The rows are grouped in 4 different ways at once. Each group adds its own fixed numbers to the row, and there is some noise. The rows also spread widely along 15 directions, which tell nothing about the answers.
In the rows, 128 means zero.
Some rows, each with its group in each grouping after it:
[150  94  94 136 159 148  77 151 189 128 144 158 108 143 104 105  95 106
  99  99 182 152 136 138 137 136 131 155 131  99]  tad q880 (2) q790
[149 114 111 146 110 131 125 124 157 119  87  87 123 145 171 118 157 130
 100 141 120 154 100 135 120 154 124 126  92 146]  fevi q673 (0) q396
[110 103 143 135 135 153  94 122 168 137 159 119 119 152 159 102  87  55
 130 133 128 163 148 151 113 100  53 156 176 115]  vinu q180 (2) q396
[133  98  74 138 135 152 101 143 146 152 145 154 115 170 140  99  94 123
 133 113 114 100 165 152 165 132 105 124 130 104]  fevi q180 (1) q858
[114 146  96 119 142 155 103 135  79 116 112  81 111  83 126 142 164  94
  64 158 184 156 157  99  97 183 157 138 118 157]  vinu q72 (1) q726
[108 159  90 140 144 111 115 135 131 112 170 148 147 162 162 144 110 144
 120 135  43 129 168 138 122 141 149 107 124 135]  tad q298 (0) q790
[101 103 109 130 129 166 122 101  51 138  86  69 101 138 153 101 155 133
 131 116 116 120  85 148 127 185 135 113 116 173]  tad q673 (1) q595
[119 126 118 167 126 160 134 154 102 160  97  73  91 187 200  97 135  55
  91 162 115 161 199 127 124 114  48 138 137 170]  fevi q72 (0) q595
[146  96 166 143 123 119  90 172 146 147  47 102  71 138 109 114 120  91
 152 109 154 163 132 147 150 133 114  94 126 133]  fevi q880 (0) q858
[122 112  71 152 117 138 116  95 106 143 117  79 110 158 126 134 116 138
 114 116 100 130 155 110 124 141 120  95  97 152]  fevi q298 (0) q364
[140 137  89 169 131 117  89 158 162 177 138 137  81 157 112 116  66  85
 117 135 108 119 217 109 161  81  44 112 136 109]  tad q880 (1) q364
[121 145 125 154  98 106 120 119 161 132 156 135 145 158 132 135 106 147
 127 148  74 110 116 179 141 145 124 143 102  96]  tad q72 (1) q726
[ 86 110  68 106 119 108 126  77 125  93 135  85 155 148 101 200 116 138
  96 126 134 157 200 119  98 174 167  94  48 170]  fevi q673 (0) q858
[143 118 114 127 152 124  79 152 166 112 120 152 146 132 127 111 118  86
 102  87 135 168 134 123 116 151 143 114 142 168]  tad q673 (0) q726
[ 97 109 142  96 124 145  92 134 137 100 132 127 132 159 114 163  97 104
 156  89 113 142 185 165 125 161 143  99 126 138]  vinu q72 (0) q396
[126 100 110 154 113  99 116  83 171 119 146 108 164 182 159 129 105 129
 132 109  94 166 105 170 112 126 114 118 109 157]  vinu q298 (2) q595
[111 151 139 133 139 135 119 156 106 116  92  92 105 123 182 127 156 109
 113 169  88 161 140 103 103 156 135 113 130 158]  fevi q673 (0) q364
[177 149 141 151 158 117  91 162 164 143  86 145 101 135  82  90 142  82
  87  93 115 137  87 110 102 146 166 153 116 131]  fevi q880 (0) q790
[134 140 126 131 150 173  72 143 137 157 135 127  85 140  58 110  92  76
 128  77  67  90 167  80 103 127 111 130 161 112]  vinu q180 (0) q858
[ 84  67 134  78 165 139 107  72 123  88  94  88 136 155 155 119 125 136
 149  97 103 174  72 148  89 158 163 107  99 164]  vinu q298 (2) q396
[120 122  93 141 167 172  77 132 127 103 126 149 138  68 154 124  88 184
 115 168 130 114 134  51 147 146 178  76 164 132]  vinu q673 (1) q396
[135 121  71 202  94 132  99 113 155 135 208  88 124 114 104 159  96 153
  86 151 218 167 163 148 138 162 148 155 122  95]  fevi q298 (0) q396
[144 128 101 128 113 142 101 121 101 116 109 137 138 122 146 115 168 154
 143  79  75 102  63 173 139 192 170  93 118 144]  tad q298 (0) q396
[109 143 145 108 147 123 118 147 131 119 138 160 149 191 117 126 123  69
 124  95  80 114 163 194 109 153 147 168 105 133]  vinu q72 (0) q396
[120  93 105  98 157 117  83 120 179 106  98 142 142 111 100 138  85  96
 108 117 157 153 161 106 121 129 124  94 110 148]  tad q673 (1) q396
[141 139 130 145 158  99 117 142 157 128  88 152 133 136 115 110 121  99
  84 159 117 133 122 112 119 120 151 147  99 124]  fevi q880 (0) q726
[120 102 124 120 141 128  99 116 170 120 123 167 142 148 107 124  80 114
 141 121 103 103 131 146 143 122 122 113 121 107]  tad q880 (1) q595
[142 119 169 108 117 112  89 134 202 111 103 146 141 134  43 152  95 111
 161  79  78 112 106 148 116 156 156 114 114  95]  tad q180 (1) q726
[139 118  88 114 126  99 102 116 135 152  75 162 128 158 114  99 120 131
 132  97  75  70 111 161 163 130 116  94  73 131]  vinu q72 (1) q595
[152 148  88 177 145 122  79 177 185 163 178 158  94 155 147  93  88 108
 115 127  94 142 173 119 143 100  86 140 159  88]  fevi q298 (2) q364
[102 136 166 162 147  78  97 167 206 105 140 128 121 143 191 135  64 190
 152 207  84 187 131 119 149 107 142 102 140 102]  vinu q673 (0) q364
[140 141 109 159 134 133  94 130 182 120 131 110 112 139 114 147  92 166
 117 120  67 148 147  59 110 139 154  92 120 128]  fevi q673 (2) q790
[ 81 116 110  84 170 112  98  84 109 105  97 117 126 101 139 108 129 133
 106 153 115 141  85 109 104 148 159 118 101 146]  vinu q673 (0) q726
[126 143 133 161 129 139 120 123 127 148 117 122 107 166 152 102 110 131
 140 136  36  96 108 133 137 120 101 123 125 121]  tad q880 (1) q396
[146 128 153 167 135  97 110 164 189  96 110 110 150 136 106 159 113 142
  99 136 162 189 129 137 116 172 194 138  96 147]  tad q673 (0) q396

New rows. What belongs after each?
[133 115 123 179 147 152 109 149 163 112 147 125 145 166 165 122  87 163
 123 140  95 149 139 123 136 135 151 124 146 129]  tad q298 (0) q396
[116 109  76 106 157 134  97 124 109 131 118 167 149 161  92 122 103 100
 110  70 112  97 174 146 135 158 150 109  94 163]  tad q72 (1) q858
[ 86 128 170 158 171 136 114 159 103 109 144 123 129 163 146 137  87 136
 140 161 117 159 161 140 124 146 189 139 150 143]  vinu q880 (0) q858
[109 111  90 165 143 107  96 141 105 146 134 120 115 135 117 126  81 158
 127 133 167 146 157 147 168 157 154 107 113 147]  tad q673 (1) q364
[ 75 112 135  94 155 122 110 107 115 105 109 150 137 130 151 136 102 101
 142 154  97 143 145 130 119 124 134  99 122 138]  fevi q880 (2) q364
[118 135  70  97 147 132 116 154 103 141  98 141  86 159 139 125 135 103
 117 122  81  95 197 138 147 133  98 103  92 124]  tad q880 (1) q790
[117  84 127 152 175 150 122 159 118 121  83 146 145 202 187 101  83 117
 132 135 103 145 167 132 155 115 128 103 137 181]  tad q880 (0) q364
[136 116 127 188 128 125  88 150 139 145 146 124 101 127 135 108  91 140
 122 147 189 155 120 157 167 134 136 140 150 110]  vinu q880 (0) q396
[127 149  63 173 110 148 126  87 142 138 211 127 158 171 175 106 122 117
  77 142  63 114 118 139 112 132  90 171 135 124]  tad q180 (0) q726
[128 129 127 157 147 130  97 158 161 136  97 140 118 120 168  94  98 126
 100 188 117 137 126 106 149 107 100 127 138 115]  tad q72 (0) q364
[112 127  76  99  86 123  81  79 140 119 164 142 131 127  25 205  85 118
 152  54  90  83 200 134 132 163 131  56  96 119]  tad q880 (1) q595
[132 162  66 153 154 120  79 169  74 154 132 153  96 119  98 122 114 150
 122  92  92 101 173 113 158 165 171  84 129 141]  tad q298 (0) q364
[138 119 150 145 118 105  96 154 142 121 108 167 153 134 121 121 114 134
 170 102 106 129  94 203 157 159 161 104 136 118]  tad q298 (2) q726
[110 106 122 120 153 116 101 162 101 119  67 142 119 138 173 115 114 167
 152 123 117 143 126 159 177 165 168  65 109 164]  tad q72 (1) q396
[123 105  79 102 133 107 109 150 152 130 136 124  85 185 147 119 147 147
 132 105 119 138 126 204 151 169 132 144  63  98]  tad q880 (1) q858
[ 95  95 111  83 112 153  89 118 105 119 154 145 139 125 139 125 136  57
 138 102 184 134 151 223 133 172 108 138 142 130]  vinu q72 (1) q858
[138 118 133 168 162 129 107 156 147 108 120 151 157 145 113 135  85 139
 103 152 157 142 149 118 136 142 195 137 124 139]  vinu q880 (0) q364
[126 104  64 135 147 123  98 119 130 113 158 143 141 165 158 128 113 127
 107  83 142 180 149 139 132 161 162 103 116 174]  fevi q880 (2) q726
[128 109 141 133 113 137 117 113 186  92 145 117 158 165 149 146 123 105
 118 140 113 153 122 159  99 138 127 151 119 122]  vinu q880 (0) q858
[ 82 171  71 173 128  95  67 123 112 160 214 113  69  66 126 133  76 185
 117 185 143 145 146 106 161 145 127 112 145  83]  tad q673 (1) q364
[116 144 106 110 156 123  97 147 158 101 137 116 112 146 101 157 124 138
  90 113 108 167 164  99  95 180 197 132  85 128]  fevi q72 (0) q726
[127  75 121  78 118 124  82 117 181 137  56  92  61 167 102 117 106 148
 182  63  44 124 102 130 144 131  85  60  88 104]  tad q180 (0) q726
[129 102 113 117 138 106  73 132 151 157  87 136  90 131 102  90 105  93
 127  91 136 141 112 148 145 126  89 114 107 126]  tad q72 (2) q364
[104 139  89 128 126 133 107 129  54 171 113  95  70 177 118 113 144 104
 134  67  75 120 163 156 130 170 121 110  91 162]  fevi q72 (2) q858
[104 150  98 139 122 125 111 111  92 133 113  75  96 123 115 154 133 152
 121 138  60 120 153  98 111 153 137  87  98 139]  tad q298 (0) q858
[ 88 110 116 143 124 114 117  93 126 122 141 117 150 159 172 135  79 127
 145 134  70 159 142 139 131 119  98  85 139 162]  tad q180 (2) q726
[173 116 138 176 120 122 115 167 156 152  79 139 134 194  95 110  90 117
 141  93  77  97 147 147 156 122 126 115 120 136]  vinu q180 (0) q726
[105 114  36  70 143 109  92  92 116 102 143  90 115 108  83 174 149 108
  82  80 178 172 172 131  92 194 165 103  65 158]  tad q298 (1) q790
[137  87 115 165 153 126  97 143 197 142 132 129 123 207 108 104  48 132
 124 108 118 144 165 130 144 103 116 141 119 120]  vinu q673 (0) q726
[ 96 114 139 157 137 123  72 129 145 120 193 152 139 154 144 125  63 153
 160  85 124 179 118 178 149 163 165 111 159 139]  tad q72 (2) q396
[126  87  90 151 118 140 113 112 131 128 111 126 126 141 142 128  99 145
 120 146 161 130 141 145 163 136 131 100 113 124]  fevi q880 (0) q790
[142 120  83 153 132 133 121 116 136 133 133 114 132 167 161 105 139 124
  90 114 105 142 109 133 119 157 137 135 108 156]  fevi q180 (0) q595
[155 111 113 130 187 141  87 192 191 120  81 105  83 151 124 112 113 136
  79 121 152 181 153  76 120 150 159 138  93 134]  tad q72 (1) q396
[107 140 115 161 103  89  99  77 153 156 136  99 100 126 104 121  89 165
 135 149  67 117  86 118 131 123 113 111  98  98]  fevi q673 (0) q364
[123 146  97 174 141 146  76 152 103 152 164 137 114 135 140 113  82 139
 124 113 113 129 163 110 154 146 141  98 168 151]  vinu q72 (1) q364
[146 137 147 176 135 205 100 162 116 117 123 126 145 141 133 131 112 133
 121 119  87 113 150  88 117 162 171 118 171 151]  vinu q72 (2) q858
[132 125  99 158 116  86 114 114 165 125 151 148 164 187 152 135  95 134
 142  95  58 141 141 177 139 125 113  98 104 149]  tad q298 (2) q396
[165  99  57  66 122 174  68  98 127  98  83 147 122  82  95 130 171 140
 122  50 127  86  77 111 129 195 174  61 107 138]  vinu q880 (1) q790
[ 92 106 124 118 177 153  69 144 109 148 119 179 115 137 136  92  54  68
 144 101 116 127 200 115 152 107 103  81 177 155]  fevi q72 (1) q396
[142 138 111 211 128 131 107 124 154 164 139 105  98 161 145  99  81 129
 100 153  92 135 130  98 139  91  78 129 145 126]  tad q880 (0) q790
[146 110 141  95 138 149 122 108 220  83 102 122 165 164 129 136 132  97
 108 112  46 130  95 107  70 139 124 141  98 129]  tad q180 (1) q396
[172 117  93 173 154 169 109 149 114 152  89 137 140 157  78  89 120 102
  68  98 159  94 136 116 129 154 160 171 106 149]  vinu q72 (2) q726
[149 102 110 111 117 162  88 137 157 113  78  85 101 127 146 121 157 105
 104 102 129 163 109 111 113 165 108 104 115 150]  tad q72 (0) q364
[186 141 106 181  91 136  97 113 199 127 153 131 170 122 101 129 124  90
  90 109 108 122 105 124 103 134 107 139 145 124]  tad q298 (1) q726
[104 159  86 138 132 109 103 112 140 101 224 178 174 123 191 134 117 149
 110 154  94 136 116 167 132 160 162 137 146 117]  vinu q180 (0) q396
[105 147  98 141 105  55  87 119 177 146 158  72  53 134 137 155  97 166
 139 138  91 196 146 125 137 133 102  85  89 102]  fevi q180 (0) q396
[ 88 151  99 153 115  90  91  74 137 144 184 136 114  87 131 120  83 170
 129 179  89 122  87 125 144 126 127 115 134  78]  fevi q180 (0) q726
[140 119 114 127  97 119 115  75 135 128  82  86 138 134  32 159 127 112
 115  81  90  97 104 120  96 167 145 112  64 146]  tad q180 (0) q364
[129  92  99 103 163 160  92 109 152 117  97 125 112 117  89 121 109  98
  96 114 161 131 137  87 109 141 146 125 106 126]  fevi q880 (1) q396
[120 129 101 184 163 130 105 158 138 141 178 100 104 196 169 104  89 144
 106 113  98 188 150 123 128 146 141 144 147 156]  tad q180 (0) q726
[113 108 115 139 144 139 113  98 193 104 145  59 119 135  85 153 107 123
  63 161 173 175 137  98  73 151 141 190  77 108]  tad q673 (0) q396
[111 193  60 148 114  57  63 146 125 158 227 152  59 104 124 139 121 153
 124 110 115 151 146 177 167 164 130 115 116  83]  tad q880 (0) q396
[145  97 129 157 141 154 125 162 155 107  92 128 148 165 145 128 117 165
 106 143 154 142 130 149 147 173 195 143  93 130]  fevi q72 (0) q396
[110 118 117 168 107 109 122  86 114 139 125 113 166 116  77 138  98  81
  91 158 184 122 140 161 123 137 117 154 104 145]  tad q673 (0) q364
[114 172  65 116 163  82  81 149 130 152 145 111  42 115 118 118 132 181
 115 128  65 135 125 110 133 154 151 109  85  86]  tad q298 (1) q790
[118 104 124 185 131 144  98 131 108 163 148  91 108 163 108 102  89  76
  98 103 204 171 156 173 135 146 108 167 138 157]  tad q72 (0) q396
[127 116 167 136 122 115  98 136 112 145  75 117 114  99  50 123 125  72
 120 112 207 137 110 179 128 175 165 150 103 130]  fevi q72 (1) q396
[130  95 112 133 139 146  99 166 205 107 135 112 104 151 195 117 116 160
 131 171 122 173 128 143 140 129 105 140 128  74]  tad q298 (2) q364
[116 122 121  92 132 114  73  94 164 133 121 170 126 102 109 100 104 102
 145 117  69  90  87 131 127 110  99 102 139  95]  vinu q180 (0) q858
[131 137  74 114 153 122 130 139 113 100  97 107 114 141 191 131 181 169
  85 151 100 146 107 123 124 181 173 118  63 152]  tad q880 (1) q396
[118 150  77 155  96 112  93 102 162 126 174 106 118 103 143 158 105 164
 102 159 115 144 140 115 137 147 112 103 107 110]  tad q72 (1) q396
[133 145 143 120 118 176 114 143 153  91 112 121 144 121 136 154 144 119
 105 157  91 107 146 113 102 159 147 139 122 107]  vinu q72 (0) q396
[104  78 117 118 120 187 116 123  93 129 110 145 144 178  74 150  71 108
 171  75 101  64 205 170 158 151 131  93 135 127]  tad q180 (0) q790
[115 154 113 121 159  95 104 134 157  75 120 145 178 108 104 186 105 135
  86 152 108 151 182  70  93 154 205  90 101 169]  vinu q673 (0) q595
[116 164 117 105 127  74  86 145  89 150  95 131  76 108 107 123 154 118
 159  98  76 115 120 174 142 157 134  91  99 117]  vinu q298 (2) q396
[108 135  99 128 150 114  89 157 139 122 130 115 102 118 160 136 105 135
 105 164 145 175 178 107 140 138 132 101 127 133]  vinu q72 (1) q726
[125 160 119 144 124 110 110 100 138 129 114 113 135 128 127 132 128  92
  85 133  79 143 133  98  92 133 121 116 102 163]  fevi q72 (0) q396
[122  96 127 117 160 153 123 102 143 108  97  93 120 171 122 115 131 140
 111 114 101 134  77 128  98 162 165 156  76 135]  tad q880 (1) q396
[ 70  97  79 122 128  91  98  99 124 125 134 117 123 150 123 170  55 173
 146 131 120 147 204 136 166 136 130  49  83 151]  tad q72 (1) q858
[152 121  56 135 140 164  63 111 147 150 136 109  88 133 148  91 116 113
  92  74 107 143 127  70 120 130  89  89 147 161]  vinu q72 (1) q790
[151 138  91 138 149 141 118 188 136 115 103 169 143 140 165 122 137 133
 103 150  98 114 164 117 149 154 162 113 121 132]  fevi q180 (0) q364
[118 108 106 130 105  99  89  90 148 149 139 133 133 142 129 114  92  75
 143 106 114 136 128 167 136 107  59 108 135 136]  vinu q180 (2) q364
[129 115 116 104 135 197  92  86  81 119  96 123 128  97 103 116 150  70
 115  80 116 100 100  95  93 171 147 102 147 166]  fevi q880 (1) q396
[129 118  73 102 125 144  96 135 132 126 129 146 122 113 166 113 145  76
 102 131 139 138 156 140 136 143  93 112 142 128]  fevi q180 (0) q726
[141  99  83 105 129 129  96  98 144 122 101  93 118 123 106 124 146  81
  84  94 170 153 120 128 102 155 118 127  90 155]  vinu q180 (0) q396
[121  81 125 148 147 118 122  84 129 129  64  44  95 141 120 118 127 119
  87 140 186 202  84 107  94 142 145 137  73 168]  fevi q880 (2) q790
[ 88 125 117 130 137 100  99 130  77 181 119  90  63 186  67 130  82  95
 168  81  84 122 202 166 134 122  96 112 100 130]  vinu q298 (2) q364
[128 151 135 157  92 170 121 102 129 101 154  94 153 104 139 159 139 152
 125 154  71 122  93 102  98 184 171 118 151 123]  fevi q180 (1) q726
[138 147  94 147 130 124  86 137  83 166  96 130 107 136 112 100 130  74
 110  70  94 123 144 122 131 145 100  93 126 185]  tad q72 (2) q364
[ 96 166  70 169 111 159 113 112  48 171 176 133 107 147 132 122 101 145
 128 135  68  57 182 147 160 141 110 122 137 111]  vinu q72 (2) q790
[120  67 144 107 143 163 111 134 157 105  62 116 141 148 139 124 106  97
 124 132 158 145 145 144 131 140 117 116 112 145]  tad q72 (1) q396
[111  94 126 126 132 137  99 141 132 126 109 145 133 152 116 140  79 108
 156 108 117 127 189 142 152 136 131  81 138 141]  fevi q180 (0) q858
[117 113 109 134 113 142  90  54 170  94 155  89 136 110 160 138 122 159
 113 139 100 162  56  91  96 143 135  99 133 137]  vinu q880 (0) q595
[152 123 115 172 158 173  98 154 160 141 123 183 144 158 184  67  89 135
 114 139  74  96 116 107 157 114 125 127 162 122]  fevi q72 (1) q396
[126  97 102 178 133 205 119  98  52 145 134 124 166 181 124 103 101 108
 140  66  86  84 146 137 128 161 154 106 165 190]  fevi q298 (1) q858
[154 158  72 136 143 124  83 158 164 165 164 115  55 144  58 113 128 132
  91  96 114 114 137 120 118 157 139 185  91  61]  vinu q180 (2) q726
[137 124 148 130 112 120  83 159 169 131 124 141 121 134  85 148  95  71
 150  93 118 146 175 143 128 143 119 103 148 122]  fevi q180 (0) q364
[149 127  97 138 137 147 100 159 150 125  84 141 129 117 129 141 109  74
  91 151 127 122 214  72 134 107  86  83 136 150]  tad q880 (1) q858
